The rows of a group lie close to one hidden flat surface of 12 dimensions, which may be shifted away from zero. Surfaces can cross.
Some rows, each with its group after it:
[ -9   4  -5   5   6  12 -22 -12   7 -24 -10  14 -12  -1   7  -3  22]
F
[  2   5   8  -3  -2  21  -2  -7  -6  -4 -16   4 -15  -9 -13   5  -3]
U
[-11 -17  -8  -6  16  -3  12  -2  23  36  -6   0   3  16   5  -7   9]
U
[  6   1 -16   9   7   2  -2  -5   8 -26  -2   7  -4  -7  14  18   5]
F
[-31   6   0  -1   0  -5   4 -14   5  18 -20   1  -4  -6 -10 -11   5]
E
[  3   6  -8  23  21   8  14  -1 -10   6  20  -4   0   5   1  -1 -10]
E
[  4  -4  -2   8   1 -10 -11   3 -10  -1   4 -20  -3  -9 -11 -13  -1]
R
[-11   7 -11 -19 -17  -1   6 -11 -16   5 -11  -5   9  15   3 -10   6]
P
[-16   7 -17   9   1  -5  12  -8  -1  11  -2  -5  -6  -3  22  -6   8]
Q
[-13   6  -5   5  20 -11  19  15   8  23  23   8   5  18  -9 -13   9]
R
[-10 -11  13   4  23  14  11  -1   6  -1  12  -1  -5  16   9   1  -4]
Q
[ 17 -19 -19  -1   7  -6   0  -4   1 -14  -7  15 -16   2  -1  19  -7]
E
[  4   2  16 -13  -3  -1  -9  -5   4  -6 -16  -5  14  13   6 -18  25]
P
[  4 -13 -11   3  -2  -5 -20  -7 -10  -1   2  -1   0  -5   1   1  -4]
R
[-10  -3 -11  -3   5  -7  19  -5  13   2 -14   9  -7  -2  -9   4   7]
E
[ 20  -6 -10  10 -10  21   2  -5   1  -7   3 -10  -7  -9  18  13  -3]
J
[  6  -6  -3 -13   4  -2  17   0 -12 -13  -3   4 -14   7   1   7  -2]
H
[ -1   0  -1  -6   4   1   2  -7   5  -1 -14  18   1  -8  -2   7  13]
P
[  3   1   8   2   0 -20   3   9 -26  -1  13   5  -6   2 -14  -7 -13]
H
[-14  -4  -1 -20  27  -7  13  15   6  10   4  12  -1  16 -20   2   2]
Q
[  7  -5   1 -11   5   4   8  11  16  -6  -9 -12   2  -8  -3  13  -6]
E
[ 10   5  -8   7   1  -5   7 -10  -3   1  -9   3   0   0  18   0   9]
R
[ -7  -4   1   1   6  -3  -9   4 -14  -9  -3  34 -40  -9  -4  13  -7]
U
[  5   3  11   8 -13 -24  20   3  -7 -10   9   1   2  -9   7  12 -12]
H
[-7 -8  6  9 -5  6 -3 -6  0 16 11  2  2 -5  5 -4 -6]
R
[ 11  -2   1  -2  12 -21  12   1   6   7  -4  11  17  16  -1  12 -11]
H
[ 15  -4 -37  -3  -2  -7  16  -3  -4 -13  -8   0 -17  -7   2  13   4]
E
[ 17   6  -5  17   8  19  -9  -5   7 -10   2 -13  15  -7  -9   5  -7]
F
[ -8 -13 -12 -18   5   6  -7  -4 -13  12  -2   6  -8   2   8   3  -6]
J
[-14   9  -2   7  -5 -13   0   1   4   2  11  11  14 -20   0   2   4]
Q
[ 15   0 -12 -25  -3  -3  23   9 -10 -18 -14  -8 -11  -2 -10  15  -3]
Q
[  8  -4   5   6   6  -2   5   8  -1   7  10  -5   4  -7  14   9 -11]
H
[  6  23 -11  22  -1   7  -4  10 -10   0  -4   4 -24  -6  12   5 -10]
E
[ -3 -11  -7 -25   9 -20  21  16   0  -2  -7  26 -35  16  -1   0  17]
E
[ 21 -13 -12  -3  12   9  -1  -7  11  -8   9  -8  27   9   1  10   0]
H
[  0 -21  -2   1  -9  -6  -1   5  -4 -14  14  -4 -24  -5  10   4  -4]
H
[-12  -8 -10   0  -2   2  -3  -8   1  12   3   8   1   8  -5   7 -13]
J
[ 16  -2   2   5  -7 -14  25   4  -8 -15  20  -1   0   1  -4   7  -5]
H
[-12   4   6  -2 -11   2  -8  -6   2  19 -16 -11   9 -10  -4  -1 -13]
U
[-16  -3   2  -7 -17  12   2  -7   0  13 -10   3 -21   0   7 -11  10]
Q
[-11  -4 -11  -3 -33 -30  -3  -2   5 -25  -5   9 -15   3 -15   2  -5]
H
[-16  11  -7 -17  13 -21  21   7 -18 -14  -5   8  -3   5   6  12  -3]
Q
[  7  12   1  -3  12   0  -7   7   8 -19 -11  11   3  -6  -3   6  12]
J
[ -2  -6   1 -13  -6  13  23   1 -13   3  12   0  -6   3 -13   0   3]
Q
[ -7  28 -11   0   7   8  18  17  14   4 -13 -13  -8  -6  -1   1   5]
E
[ -4  -8   9 -19 -10   3  13  -6 -14  -4   1  -8   0  -2  -3  -6   3]
Q
[ -2  11   1  13  18  -3  -2 -16 -12  25  -1  -4  23  13 -15 -28  13]
F
[ -1   7  -8 -10  -6   2 -12   9  -7  14  -4   6   4   0 -12   8 -21]
P
[ 20  -6   5 -21   2  -1   7  25  25   3  -8  -7   1  12  -6  15  -3]
E
[-13 -15   4 -18  -4   7  22 -10  -9  -2   1   2 -10  -5   5   2   6]
U
[ 15  11  25  -2   1  11  23  15   7 -39  -8   3 -25   5  -1  21  -8]
Q
[  1   2   7  16  11  -4  11   5  -1   9  -4  -1 -24  -2   4 -10   8]
Q
[  0   0   2 -15 -19  28   5   7 -10  -1  25  11  -5 -17 -23  -3  10]
U
[ -4  -3  28 -17   2 -13   7   6   8  11 -19  19  -7  21  -6   3  -4]
E
[ -7   5   1  -7 -10  -6 -12   2  -3  13  16  13  20   8  11 -13  16]
J
[-10  -7   9   1  -4  -7   9   1  11   1  -1   0  -6   6  -8   0  -5]
F
[ -4  13  -6   3  -5  -1  -8 -14  -4  -7 -23  13  -4  16  -9   2  -4]
J
[-20  -8  14 -13  -6   2  31 -10   6  -4   2   2  -1 -14   6   0  19]
U
[  9  17 -28  17  -1   2   0  -1  12   3 -22   5  -8   5   1   1   6]
R
[ 13 -17  -3 -15  -5  10  -5   1 -13  28  -4 -18   0  15  -4 -13  -6]
P
[  8 -30  16  -9   4 -18 -11 -12 -18 -18 -10  -3  -5 -16  15  -2  10]
R
[  2 -27  -7 -10   5 -13  16   7  -9  -7  18 -18 -23  16  24  -7   0]
H
[-20  -1 -10   9  29 -13   8  -3   2  -8   7  19   0 -12   5  14   0]
Q
[-13   6  24  -3  11  17 -11  10  13 -16  -2  10 -11  -4 -22  -1   7]
F
[ -2  -2  12  -2 -11   2 -12   7  31   0  12  10  20   8 -15  -1   7]
J
[ 10   4  -6  22  20 -14 -12   1   5  -5  12   7  17   3   6   4  -5]
U
[ -1  16  29  16   4  15  -9   4 -15 -15   9   0  -6 -17  -7  -4  -8]
F
[-14 -18 -14 -11  14   3   9 -20   3   5  -9   1   7   7   2   8  -2]
J
[  0  -8 -19  -9   2   6  18   7  13   1  23  13  -5  15   0   3  19]
U
[-14   6 -12   2  -6  -9  -6  -6   0   7 -25   4  -9 -21  -7   9 -13]
J
[-15  -7  28   0  -5   6  -4 -16 -20   0   6  -3   2  -7   5 -26  19]
F
[ 16 -27 -22 -16  10  16  21   4  -7  -8  41  -1   5   1  -2  16  -2]
U
[ -4  -8  -8   3  11  -9 -13   2  31 -14   3  47   0 -14   5  27  11]
R
[ 13   9 -15  -6 -35  23 -16   8   9   6 -17 -21 -10 -10 -10   0  -6]
R
[  5  13  -5   9   8  25 -17   7  11   6  -2  -8   9   5  -1   5 -14]
E
[-14 -15   4  -1  -3   9  17 -19  31  20   0  12   8  26  -1 -10  19]
P
[ -9  -1  -8   4   9  11 -17   7  21   9  -2  17 -10   2 -10   4   1]
E
[  4   4   7  -9  -3  25  -1 -11 -36   3  -3 -14  -3  -7   8  -9   3]
F
[-22  -7  10  -2  -1   2 -15 -22 -16  -4  11   4  26  -6   5   0  -9]
R
[ 12   1 -13  -9   7   4   0   4   9  13  -7  -3  10  15  -4   6  -6]
H
[-20  17 -31  -6  -5  -6   7   6  17   4  16  28  18  -1   8  14  11]
J
[ 11  17 -16  14  -3   5  -7   6  33  15 -14   8   2   5  -2  -5  21]
P
[ -8  23   4 -14 -16   8  26   8  -1  -7   1   5  -9  16  -1   1   9]
Q
[  9   5 -14   7  -1  -1   2  -2 -19   7  -3   2 -20   5   6   0  -6]
R
[-17  -9 -24  -4 -16   5  -4 -14   6 -27   5  -5  -4  26   9   3  -9]
P
[-17  16  25 -13 -30 -31  18  -2  -8   7 -15   0  13 -11  -1   1  -8]
H
[ 10  12  27 -11  -7   7  12  -5 -10  13 -12   2  16  14  -1  -6   6]
P
[ 17 -15   0  -1   0   0   4   5   0   3  13 -17   9  -7   6  -4   7]
P
[ -9   9 -11   1   7  -7  -9  -1  -2 -12   4   5   7   1  -3  -8  14]
H
[  3 -19  -7  -1 -13   2 -22 -31   3   3 -11 -17  34  -1  11   0  -5]
F
[-21 -13  13  14   4  -4   2 -15  11   1   2  18  -9 -10   7   3   1]
J
[  4  -5   3  -1  22   9   9 -11  11 -16 -13  18   1  30 -14  17 -10]
P
[ -5 -17  -1  -5 -10  -9  -8   1  -3  -1  -3   8 -28  -4   0 -11  10]
R
[  9   5  -3  11   7   7   7  -5  -8  30   0  -5   8  -7 -14  -4  -3]
F
[ -1 -12  33  -9 -23 -14  20 -11 -18  -6  -6  -4  -8  -8  21   4  -5]
E
[-16  -3   8 -13 -11  -2 -11   8   3  -1   0  16 -13  -1 -14   0   2]
U
[ -1  -2  15   7  10  -4 -12   5   9  -5  -2   8 -21  25   1 -13  10]
P
[-10  13  13 -10 -12   1   1   2 -21  21  -4 -10  -2   6 -10 -21  -1]
U
[ -7 -12 -18  19   4  -2 -12  -2   1   3  14   8 -27  19   2   2 -20]
P
[-2  0  4 10  3 -2 21 -6  7 -9  5 -8  5 -8 11 -5 15]
Q
[-13   4   9  -2  18 -17 -12   9  10 -19   4  14  17 -15   7  19  -7]
F
[  1 -14   1  -6   6   1 -13 -10 -12  10 -19  -2  -5   2   1  -2  -5]
R
[-16  12  23  -1   9  13  10  -8  10  17 -22   0   6 -11 -21 -10   9]
U
[  2  -7  12  19  19  -8 -30  -1  16  -3   1   4   3  20   1 -10  -2]
P
[-17   5   4 -27   5 -15 -12  18  10  -2 -11  13   5 -20  -8   4  15]
J
[  2   1  -4 -16  -5  -4   9  -1  -9  -4 -16  -2 -12   5  -2  13 -13]
H
[  8   0   1 -10   2  18   9  -4  -5 -12  -7  -9  -1  -2 -13  10 -11]
U
[-12 -10 -13   2   5  -1  -3 -12  -3   6   5   7  13  -8  15   9 -10]
J
[ -5  17 -12   4  -6 -11  22  20   5  13  10   4 -14   3   0   5 -10]
U
[-16  11  -3 -11  23   2  19  -4 -18  -6 -25  14 -31  16 -13   0   1]
R
[-14  -1   7  -8  25  -1   8  13   6   8   0  21 -11   8 -18   7  -2]
R
[-15   3   1 -19 -10  -8 -33  -6  -8  -5 -22   6  17 -26   0   6  -1]
J
[ -8 -18  19  -1  -1  -7  13 -12   3 -11 -18   8 -23   1 -21   9 -19]
F
[-17  17  11  -5 -13  -9  -7  -6  11 -14 -25   1  14   2 -11  10 -18]
F
[  1 -12 -10  -2 -11   2 -18 -11   7 -14  -5  -3   3 -14   7   4   5]
P
[  8  -2 -22  -3   6  14  -4 -10 -32  12  -5 -10  -9  17   2  -8 -10]
E
[ -1  -3 -14   6  13  -6  25   8   2  13  23   2   0 -11 -12  -3   9]
Q
[ -1   2  -3 -11 -16  -2  -5  -9 -23  -8  -9  -3  -3  -1  -8  -1  -9]
H
[  2   8   1  -2   2   8 -24   2 -33  16   5 -13   8  -6  21 -10  -8]
F
[  8   4   1  -7  -4  -7   7  -9 -19 -33  11  -4  23   3   6  13  -8]
J

New rows. What belongs after each?
[ 11   0 -10  26   2 -24 -13  -3  15 -18  -9  -2   2 -23   8  -8  21]
R
[-12  -5 -10   4   7  -2  14   4  16   5  14  18  -6 -18 -13   2  13]
Q
[ -1  -3   5  -2   2 -14 -15  16 -10   1   6   1 -11  -6   5 -10   5]
P
[ 11   1  -8  -2  16   3 -13   7   0   8   7  10  12  17  -6   1  -6]
J
[-12  -6  -1  -3  -7  -8  10   5  -1  -2   5  17 -21 -13   4   1  11]
P
[-19   4 -13  -3  10 -39   6   9 -13 -15  -4 -20  -7   0  22  -1  -8]
H
[-13  -4  -5 -12 -12  -6   8  21  24  25   3  -3  -3  -1 -10   9 -16]
U
[  6   9   1   6  23  20  -4  -5 -23  -6   1  15 -11 -19   1   0  17]
F
[ 17  13  -5  11   6  -9   8   2   9   2  -3   8  25   1  -5  18 -14]
H
[ -4  -9  12 -30  13  -1  13   3  -3  18 -15  18  -7  19 -12   5   0]
H
[ 10  15  -4   6   3  10  12   3 -17  -8  -1 -13  -9  11   3  -8   2]
F
[ -9  -8  -1  -4  24  -1   8 -11  -5  24 -11   4   3   6   0  -5   2]
U
[ 18 -15  14  -5  14   4  11 -23 -30 -37 -19   0 -14   6  18   5  10]
P
[  6   5   8   2 -32  25  -6  -8  -8 -12  -4 -23  -3 -11  12   2 -12]
F
[ -6 -15  11 -23  12  10   5  -2 -21  -2   1  -8  -9  -1  10  -4   5]
H
[-10   2  12  -4  17   1 -21  25  13   6  11  -1 -14  21  -9 -12  -1]
F
[ -5  -6  10   2   2  -8  -8   5   8   0  12  12  11   2 -15   8 -15]
J
[-14  11  11   1   1 -16   7  -4 -13   1 -21   9 -17   0  -8  -6   6]
J
[ 10   1   8   2  -1 -14  -7   9   3  -7 -19  10 -20 -19   7   3  13]
R
[ 12  -1   1   4   7   0   9  -7   8   1  -5 -11  18  -1   9   2   6]
R
[ -9  14  -2   3  11 -26  -3   5  -7   9 -10   3   3  -2  11  -3   0]
Q
[-12   0   4   4   9  14  -9  12   3  13   1   8 -28  -5  -9  -1  -9]
E
[ -7  15 -35   8  -1   7   4 -12  -4   2  -1  19  -2  13  16  11  -2]
J
[ -5   9 -31   1  -3  13 -19  -2  -3 -18  -2  -4 -16  -1  -2  -8  14]
H
[ 14 -15 -10  -2   9   3  -3   9 -11   1   0 -23 -22   1 -21  -7 -15]
R
[  8  -4  -5 -14   0  -1  12   5  -8   7  -2   0   2 -11  -1   6   2]
P
[-30  -5 -17  -3 -22  -2  -4  -8  10  36 -22  -5 -17 -32   1   2  -7]
J
[ -3 -17   0   2  10  -8 -14 -14   2   6 -14  14   2 -14   4  -5  19]
P
[-14  -5   0 -27 -16 -10  -6   8  -8  15 -14   6 -17  13 -27 -12  -4]
H
[-14  15  -3   8  19  24   5   2   3 -10   5 -15   7  -4   0  -1   2]
E
[-21  12  15   5   3 -22  12  -8  13   9 -29  -3   4   8   9 -12  10]
U
[  9   2   2 -24  -7  23  25  -6  -7  -5  -9 -19   6  -3   6  12   2]
H
[ -6  15  14  -3  -8 -10  -9  13  11  18 -27 -14   0 -23   2 -20  26]
J
[ 10  10   1   6 -10  12  15  13  17  32   6  17 -15   9   1  -3  10]
H
[  4  -8  11  -1   3   0   5 -17 -12 -15  -6  -4   8  11  -2   1  -8]
J
[  5  -6  14  -6 -21   2  13  -5   0  10   5  -9   8 -10  16 -12  21]
P
[ -6  -3  11  -4  -8   0  -9   3  -8  18  -1  -5  12 -19   0   7 -19]
F
[  1  18 -19   7  15  -7 -11   7   4  -4 -15  14  -1 -17  -3  16  -4]
J
[  5   0 -15   5  -5 -10 -10   4   0  -9   3  -8  -6  -4  -8  -7   3]
R
[-10  -6   0  -3  -4  24   3 -17  -1  30 -19   2  -9 -21  -5   2   0]
U
[ -3   4   4   8   7   2   4  -5   8  13  -5   6   6  -2 -20  -4   2]
F
[  7  10 -23 -13   6  18  -7   0 -30  11   7  10   2   9 -18  -5   3]
U
[-12   1  -3 -19 -20 -10 -14  -2 -18   8 -15 -11  14 -20  -5   1 -15]
J
[  9  10   9  -3 -14   2  14  -2  -6  -5 -11 -15   1   7   9  -6   4]
Q
[-11   9  -2  -1  -8  14 -35  -6   3 -34  -3  -6  -8  13  27 -17  24]
F
[-11   0   8  -7 -31 -13   1 -10  -7   4 -14   4  -3  -5  12  -1  -2]
H
[  1   6  -4 -14  -1   2   4  28  27  15  -2 -12  -3  -5  -6   0   4]
E
[ -1   4 -29  -8  14   7   8  13  23   0   1  16  -3  -4  -2  22   6]
J
[-11  -8  11  -6  -4  -3 -11  -5  -3  10 -17  11 -11   0   1  -2  -3]
E
[ -6 -18 -19  -9   8  -2   4  -9 -19  15 -16 -14 -14  -9  -9  -1 -10]
E
[ -7 -16   2 -17  -9   3 -13   3  31   0  17   1  23  16 -10 -11  19]
U
[ -6   1  -3 -21 -14  14  -4   2 -10  10 -14   7  -4 -30  14  19  -8]
F
[  2 -32  22 -22 -15   3 -10  -4 -18   6   2 -11 -18 -14  12 -10   6]
P
[ -1 -14  -2 -10  19 -19 -22  -2  -4   2 -13  12   3 -23   0  -3  21]
P
[  5  -7   4  -1  22  35 -37 -12   8 -24  -8  -1   4  -1 -18  -5  16]
F
[ -1  17   3  33   6  -7  -2 -12   7 -24  -9  18 -11 -11  -6  10  -5]
F
[ 10 -22 -17   9  22  10  14 -12   8  -7   7  -8   8  -4   5  24 -21]
J
[  9 -23 -10  -6   8   3 -23  -3   3  -8   3 -18  11  16  10   6 -16]
F
[ -3  -7   8  17  16  -7   1  -4  13 -12  -2  12  -8  -2 -14  12  -7]
F
[  4 -18  -3 -24 -17   6  10 -10  -5 -15  -7  -5 -10   8   0   6  -3]
H
[  6   4  -5 -28 -23  23  18  14  12  -7   1 -19   6  22   1  14 -17]
Q
[  5  -5  37  12  -3  -1 -23   8  17  -7  -1   9 -14  -7   8  -9  11]
P
[-14  11  14  -4 -17 -10  -6 -10   0 -21  -7  -4  26 -13  14  11  -9]
F
[-16  21  15  -4 -22   6  -3  12  -2  20  -2  14 -22   8  -1  -8  -3]
Q
[ -5 -14   5 -12   3   2 -18  -6  16  -1 -21 -13  21 -25   3  -1  14]
J
[  2  14  23  -1  -7 -16  -3  16  -5   0   3 -10  15  -5  12   3 -18]
Q
[ -4  -5   5 -23  -2  -3  13   0 -10  17  -9  13  -2 -10  -6  -1  12]
P
[ -6  26  20  -9  10 -15  26  12 -23  -9   5 -12  17  10  -1  -1 -11]
F
[ -4   2   3  -7  -6 -10  12   6  -8  17  -6 -17  -5   1 -15  -8 -10]
J
[  2   2  12   8  -5  -8  -7   0  -4 -27 -12   8 -19   0   3   9 -12]
U
[-14  11   6  13  13 -17  20   7  -4  25 -12  18 -32   2 -13   0 -11]
E
[  5   3  19   1   1  -1   8   0  -7 -10   1   8  -2   0   8   2   1]
P
[ -1  25  -2   2 -10  -7   9  12  -3  16  -1 -11  10 -11  -1  -4  -4]
H
[-2 13  2 -1 -2  4  3  3 -7  7 -1  9 -1 -3  5  5 -6]
R
[  3  22  -1   4   1   0   9   2 -17  -2  -5   3  -6   3  -6   2  -6]
U
[ -1 -18   5   1   0  13 -15 -12 -11  11   3  -7   1  -5   4 -11   2]
F
[ 13  10 -22 -12  -8  -2  -2  10   2 -31 -14 -11 -12  -7 -16   2  10]
R
[  5   3 -31  -1   6  20  -1 -16 -19  17  -1   3  15  -9  -4  10  -6]
U
[-18 -10  13  -3  -3 -22 -13  -6  -9  -3   5  -6  12  -8  12  -7  -1]
H
[ -2  -8  11  14  -1  -3  21  -3   4   3   9  -7   6 -14   5   4  -6]
E
[  3  -5 -12 -22  23   5 -28  21   4  21  -7  12  -2   0 -12   6  -2]
J
[  4  -2 -25  -6  -9  -1  -3   8  -8   9   9 -23  -7  16   0 -17   2]
H
[  0   0 -11   3  -9  -6  -9  -4   0 -21  -1 -15  13 -16   9   8 -10]
H
[ 13  13 -18 -17   2   2   4  22  -3  -4  -8 -17 -12   3   8   2   4]
E
[-15  12  -4   9 -11 -20   8   1  15  22 -11   5   3 -13  -2  -8  10]
E
[  0   5   5  -3   4  -3   9  -1   3 -13  -9  -5   0  -7  -4  -4   8]
R
[-14 -22   1   4  12  -1 -40  -3  21   5   0   8  -3  16  -4 -17  12]
F
[  3  12  21  -4 -30  -2 -24  18   6  12   2   2   2 -10  -6 -13   6]
J
[  0   6  -2  -7   2   1  14  -4   6  -7 -18  12 -13  22  -1   8   1]
E
[ 14   5  10 -13 -10  -8  -3   4 -17  -4 -14 -11   5  -3  -8   2 -12]
Q
[ -6   0  23 -25 -18   6   7   3   4  -5  -2   3   9 -10  -3   5   7]
P
[  1  11  12  -4 -10 -10  12  -7  -9  13 -24  15   7   3   8   9 -10]
H
[-14   6  24  13   9  -6  -5 -13  -6  -2   6   9  12 -11  -4 -15  12]
F
[  6 -16   9   8   1   2 -27 -13   0  22  -5   6  11  -3  -2  -7  -9]
P
[ -7  -9  11  -5 -17  -7  -8  -5   1 -22  10 -10  16 -22   5  -7  12]
R
[  2 -10 -28 -10  -9  16   4   2  -7  14  12   5  -7 -13  -6  17 -17]
U
[ 24   5   9   8 -13  -5  -2   4 -13   5  -2 -19  11 -14  -7  -4  -4]
Q
[-10   9  -7  -8  25   1  -2   2   9   5  -4  14  18  11  -5  -6  22]
H
[  2  19  -2   8  -9  12   4   2  18 -16  -5  -7  -9  12  -6  -6  10]
F
[-12   9  29 -13  -5  -6 -17  -4   0  -2 -13  13  21   2  -2  -3   6]
P
[ 22  -4  -3  -2  12  34  11  -4   5 -10   0  24 -15   3  -5  17   7]
H
[ -6  19   4   3 -24   9 -26   0  10   7 -15   2   2  -4 -20  -5  -3]
U
[-16  13 -11  23  21 -21   3 -16  -6  10 -15  -6  20 -22  11   1  -6]
J
[-10  17  -5  -9  13   4  11  12   6  -8   1   5  -2  -5  -9  -1  21]
H
[ -5  -7   6  -6  25  16  -3   4  14 -14  -2  19  -6 -11 -18   9  12]
F
[ -4 -15  -1  -5   1   9  -7 -21  -5  -7 -14   7  -9   2   0  -4   9]
F
[ -2   1  12  -2   1 -19  -7  18   5  -6   6   1  11 -30 -16  12  -9]
J
[ 23  13  -5   8  11   2  -8  -6  -8 -28   2  12  20  14   6  12  -4]
J
[-12  25  10   4   7  -3 -25  12  10  -1  -6   0  11  10 -13 -10  -4]
F
[ 16  11  -1  13  13  -2  -7   7  -9   2  13   5  10  10   1   3 -10]
J
[  1 -10  15   7  -6  -5  11  12  19   5  14   4  -6 -13   2   6   0]
E
[ -8  13  -5  23  -2   9  -6 -13 -20  12  -7  19 -34   6   4  -5 -11]
E
[ -9  -4  10 -16  15 -11   7   6  17   5  -4  18  11  29  -7  -4  15]
E
[ 17 -11  -3  -2  -8  15   3  16  12   6   9  -7 -19   3  -2   4  -6]
P
[ 21  -1  26   8  16  -5  13   8  10   6   5   8  17 -21  -1   5  16]
P
[-12   7  16  -5  16  -7  -8   9   0  35  -1  25  12  10 -24   1 -15]
P
[  3  13   8 -13 -12 -23   6  11  -8  -8 -16  28 -20  17  21  -3  18]
E
[  2  -9  -3  -5   6 -28   2  15  -9 -31  19  17 -18 -14  -1   4  10]
R
[ -9 -15   0 -23  13 -28  21   6   1 -23  -6   9 -11  17 -10  11  -4]
H
[ 7  6 10  4  4  2  7  9  9  1  7 -5 12  9  6  4 -2]
E
[-10  -9  19  -1   3  -6 -16  19  23  18   1   3  -5  -2  -5   2 -12]
Q
[  2   8   4   8  -3   4  -1  -4 -13 -15   7 -13   0   8  15  -7   1]
F
[-12  -6  11  16   6  21   6   5  16  14  22  -5 -11  -8  -6  -2  -4]
E
[-20  -6 -21 -17  -7 -12 -22  11  -5  -3   7  -6   4   4  -7  -1 -16]
P
[ -3 -27   3  -9  -4   8  25  -4  15   2  17   2  -7   2  -1   7   3]
P
[ -4  14 -20  10   5   6  -1   9  11  14   8  11 -12  15   0 -10  11]
E
[  1   0  -9  -1 -11  20   1  -9   5  -3 -13 -15  -9  10  19  10 -10]
Q
[ -3  16 -13   9  -3  -9  -1 -12  13  -3  -4  -1  34  10  -7   1  -1]
J
[-6 14 -2  2 -4  5  4 -7  9  8  1  0 20 -8  1 -7 18]
F
[  7 -11   1  -8  -1  25  -6  -4  -7   2  -7  -7 -11 -11  23  12  -9]
H
